Each new row is followed by its nearest point in the smallest flat space through zero that holds the last named rows.

z794:
[[ 2.02 -2.60 -2.26  0.82 -2.98 -0.78  3.65  4.65 -6.37  0.63  3.11 -3.19
   1.35]
 [-0.68 -1.95  2.33 -0.22 -0.99  1.82 -0.49 -1.04  0.89  1.01  2.41 -0.45
  -1.08]
 [ 3.23  3.05  3.14  3.00 -0.38 -2.27  2.42  0.96 -2.58  0.10 -0.12  0.82
   1.30]
 [-0.21 -1.12  1.57  2.39 -0.79  1.76  0.24  1.44 -1.02  0.73 -0.23  1.95
   1.30]]
New rows:
[ 1.05 -2.72 -0.30 -0.06 -4.19 -0.92 -2.70  0.71  2.31  0.47  2.56 -1.01
 -1.84]	[-0.64 -2.11  0.41 -1.18 -0.98  1.12 -0.20 -0.53  0.28  0.65  2.43 -1.56
 -1.15]
[ 0.00  0.42  1.51  1.60 -1.06  1.26  0.28 -1.23 -2.55 -0.25 -0.69  1.93
 -2.30]	[ 0.35  0.11  1.87  1.37 -0.32  0.52  0.24  0.13 -0.25  0.42  0.14  1.00
  0.41]
[-0.96 -0.12  4.59  1.64  0.84 -0.40  1.66 -2.02  1.61  1.38 -0.24 -0.13
  2.34]	[ 0.58  0.87  3.83  1.54 -0.08  0.50 -0.08 -1.18  0.86  0.60  0.45  1.38
 -0.14]
[ 1.93  0.31 -0.08 -0.10 -0.72 -0.10 -0.19 -0.40  0.31  2.28 -1.10 -0.09
  1.30]	[ 0.36  0.48  0.33  0.43  0.05 -0.28  0.24  0.13 -0.25 -0.03 -0.23  0.27
  0.23]

z958, 4 rows:
[[ 3.80  1.80 -1.84  2.02 -3.59 -3.12 -1.75  1.04  0.90  0.39  1.71 -2.08
  -5.96]
 [ 1.66 -0.98 -5.10 -1.78 -3.43 -3.93 -2.64  1.82  4.39  1.76  1.20 -1.90
   0.02]
 [ 5.16  1.77 -1.72  0.54 -1.38 -6.16 -2.00  2.87  2.25 -1.12 -0.59 -2.39
  -0.83]
 [ 0.28  0.81  1.86  1.17 -1.36 -2.53 -1.64  0.68 -1.49  0.41  1.43 -1.79
  -1.73]]
New rows:
[-0.45  2.98 -0.42  0.91 -0.68 -1.70  1.00  1.18  0.72  1.55  0.50 -2.09
  3.49]	[ 0.11 -0.17  0.23 -0.60  0.03 -2.11 -0.96  0.95  0.38  0.02 -0.10 -0.84
  1.75]
[ 1.97  0.07  0.03  2.08 -2.09  0.76  2.85  0.11  1.06  0.99  0.92  3.90
 -2.94]	[ 1.41  0.74 -1.34  1.12 -0.66  1.92  1.06 -0.82  0.30 -0.26  0.05  0.79
 -3.46]
[-0.02 -3.68 -1.10  1.69 -1.33 -3.46 -2.80  2.84  0.37 -0.91 -1.01 -0.85
  0.52]	[ 0.63 -0.13 -0.53 -0.62 -1.03 -3.30 -1.77  1.40  0.98  0.45  0.47 -1.56
  1.08]
[-0.50  1.83  1.33  0.64 -0.18  2.34 -0.54 -1.47  0.87 -0.04 -2.01  0.77
  0.15]	[-0.14  0.15  0.39  0.29  0.80  1.54  0.98 -0.61 -0.50 -0.45 -0.49  0.83
 -0.24]

z741:
[[-1.01 -3.22 -2.18  0.72  0.50  3.03 -2.70  1.81  4.96 -1.79  2.33  2.03
  -0.32]
 [ 2.93 -3.55 -2.30  2.83  0.17  1.99 -1.40  3.95  4.29  1.67 -2.79  1.28
  -0.63]
 [ 2.17 -0.36 -0.37  0.59  1.05 -2.17 -5.00 -0.69  2.92  3.51  1.45  3.33
  -3.12]
 [ 3.36 -1.00 -0.31  1.55  2.07  0.79 -4.58 -0.71  6.56  0.46  4.85  0.06
  -1.85]]
New rows:
[ 3.11  0.17 -2.85  4.12 -1.39  2.52  0.66 -4.18  1.88 -0.50 -1.75 -1.14
 -1.17]	[ 2.72 -0.43  0.01  1.52  0.52  0.77  0.27  0.80  1.89  0.39 -0.33 -1.77
  0.17]
[-2.89  1.82  1.29  1.61 -2.05  1.77  0.82  2.88 -1.84  4.00 -1.51  0.97
 -0.78]	[-0.76 -0.35 -0.47 -0.14 -0.83 -0.64  0.72  1.04 -1.90  1.10 -2.85  1.36
 -0.04]
[ 0.56 -2.00 -0.42 -1.62  2.63 -2.04 -0.76  0.95  3.02  3.26  0.61 -0.29
 -3.13]	[ 1.80 -0.42 -0.28  0.75  0.62 -0.84 -2.42  0.03  1.97  1.93  0.42  1.31
 -1.52]
[ 3.50 -1.60  0.31 -3.78  2.63  0.96  1.37  0.13  2.05 -3.25 -0.83  1.08
 -2.27]	[ 0.69 -0.61 -0.29  0.58  0.33  0.92 -0.30  0.43  1.58 -0.46  0.65 -0.50
  0.11]
[ 1.61 -1.10 -0.08  1.17  2.07 -0.19  1.57  0.47 -4.35 -0.35 -3.60  3.09
  2.71]	[-0.34 -0.23 -0.33  0.11 -0.98 -0.49  1.73  1.36 -2.41  1.06 -3.71  0.52
  0.41]
[ 1.86 -0.94 -1.13  1.88 -3.16  0.68  0.29  0.06  3.08 -2.55  0.17 -4.67
  0.85]	[ 2.04 -0.65 -0.01  1.45  0.55  2.25  1.34  0.89  2.33 -1.58  0.65 -3.15
  1.24]

z172:
[[-1.84  0.17  1.50  0.71 -3.12 -0.27 -2.75 -3.45  0.31  0.94 -1.86  4.42
  -0.55]
 [-5.53  3.43 -0.09  0.14 -1.45  0.51 -3.17  3.63  4.42  1.16  2.19  2.65
   0.52]
 [-0.57 -0.98  1.97 -0.65 -1.85  3.07 -5.35  1.70  1.22  4.67  1.95  1.15
  -1.78]
 [-2.54  2.14  0.83  2.55 -3.42 -1.69 -3.51 -3.24  3.55  2.62 -1.85  3.40
  -2.07]]
New rows:
[-0.78  1.41  2.43  1.10 -0.56 -0.81 -1.45 -2.20 -0.83 -3.07  0.19 -0.42
 -0.16]	[-0.55  0.26  0.08  0.31 -0.63 -0.70  0.25 -1.44 -0.20 -0.75 -1.00  1.27
  0.27]
[ 1.52  3.03 -1.61 -1.69  0.54 -3.09  1.42 -0.43 -1.70 -1.44 -0.77 -2.15
  0.34]	[ 0.77  0.56 -1.17  0.58  1.25 -1.59  2.66 -0.45 -0.15 -1.76 -0.71 -1.54
  0.42]
[-0.24  1.49  1.73 -1.59 -3.15 -2.05  1.30  2.01 -2.56  0.89 -1.35 -1.69
 -2.84]	[ 0.60 -0.20  0.01  0.23  0.06 -0.10 -0.01 -0.30  0.01  0.40 -0.15 -0.49
 -0.42]
[-0.73  1.52  1.12 -2.39  2.68 -2.66  0.49 -0.60  3.00 -2.45 -2.41  2.11
  3.16]	[-2.12  1.61 -0.80  0.22 -0.04 -1.46  1.62 -0.37  0.40 -2.59 -0.72  1.52
  1.52]
[-2.23 -2.25 -0.10  1.56  2.20  2.13  1.08  2.85  0.21  2.94 -0.98 -1.80
 -0.39]	[ 0.54 -0.15 -0.15 -0.33  0.79  0.89 -0.46  2.06  0.56  1.13  1.41 -1.69
 -0.42]

z552 (4 x 13):
[[ 1.46 -1.36  2.21 -0.56 -3.30  1.73  1.39 -3.51 -3.80 -4.21 -3.16  1.64
   0.72]
 [-2.30 -4.39  0.96  0.07  0.98 -1.55  3.30  0.13 -2.98  1.84 -0.39  5.47
  -0.35]
 [-3.17 -0.50  1.10  1.67  2.39 -0.43  2.23 -1.29 -5.44  0.19 -6.00  2.94
  -1.01]
 [-1.28 -2.11  1.15  0.40  0.99  1.31  3.50  1.39 -3.83  0.63 -5.19  2.55
  -0.44]]
New rows:
[-0.19 -1.65 -2.13  3.70  1.32 -1.07 -0.50  0.39  2.23 -2.15  0.86  0.06
  2.34]	[-0.22  0.23 -0.37  0.05  0.29 -0.74 -0.64 -0.14  0.79  0.43  1.37 -0.11
 -0.04]
[ 1.17  1.35  0.57 -1.72  2.11 -3.20  0.69 -1.57 -1.49  0.24 -0.56  1.38
 -1.44]	[-1.33  0.14  0.09  0.65  0.85 -1.25 -0.24 -1.43 -1.17  0.08 -0.21  1.07
 -0.34]
[ 4.61  1.35 -1.00  0.48 -1.07  1.56  1.18 -2.39  0.26 -2.46  0.86 -4.01
  1.95]	[ 2.65  1.52  0.29 -0.76 -2.59  1.85 -1.33 -1.05  1.07 -2.78  0.05 -2.66
  0.76]
[ 1.86 -0.43 -0.54 -0.70 -0.13  2.12 -0.14 -1.18  0.67  0.02 -1.65  2.44
  0.50]	[ 0.67 -0.73  0.52 -0.38 -0.95  0.82  0.74 -0.04 -0.59 -0.74 -0.73  0.35
  0.26]
[ 0.28 -1.21  3.47 -1.32 -2.43 -0.38 -0.23 -0.99 -0.54 -0.69 -1.01  1.36
  0.31]	[ 0.73 -1.38  0.94 -0.53 -1.68  0.44  0.80 -1.34 -1.22 -1.50 -0.23  1.30
  0.43]
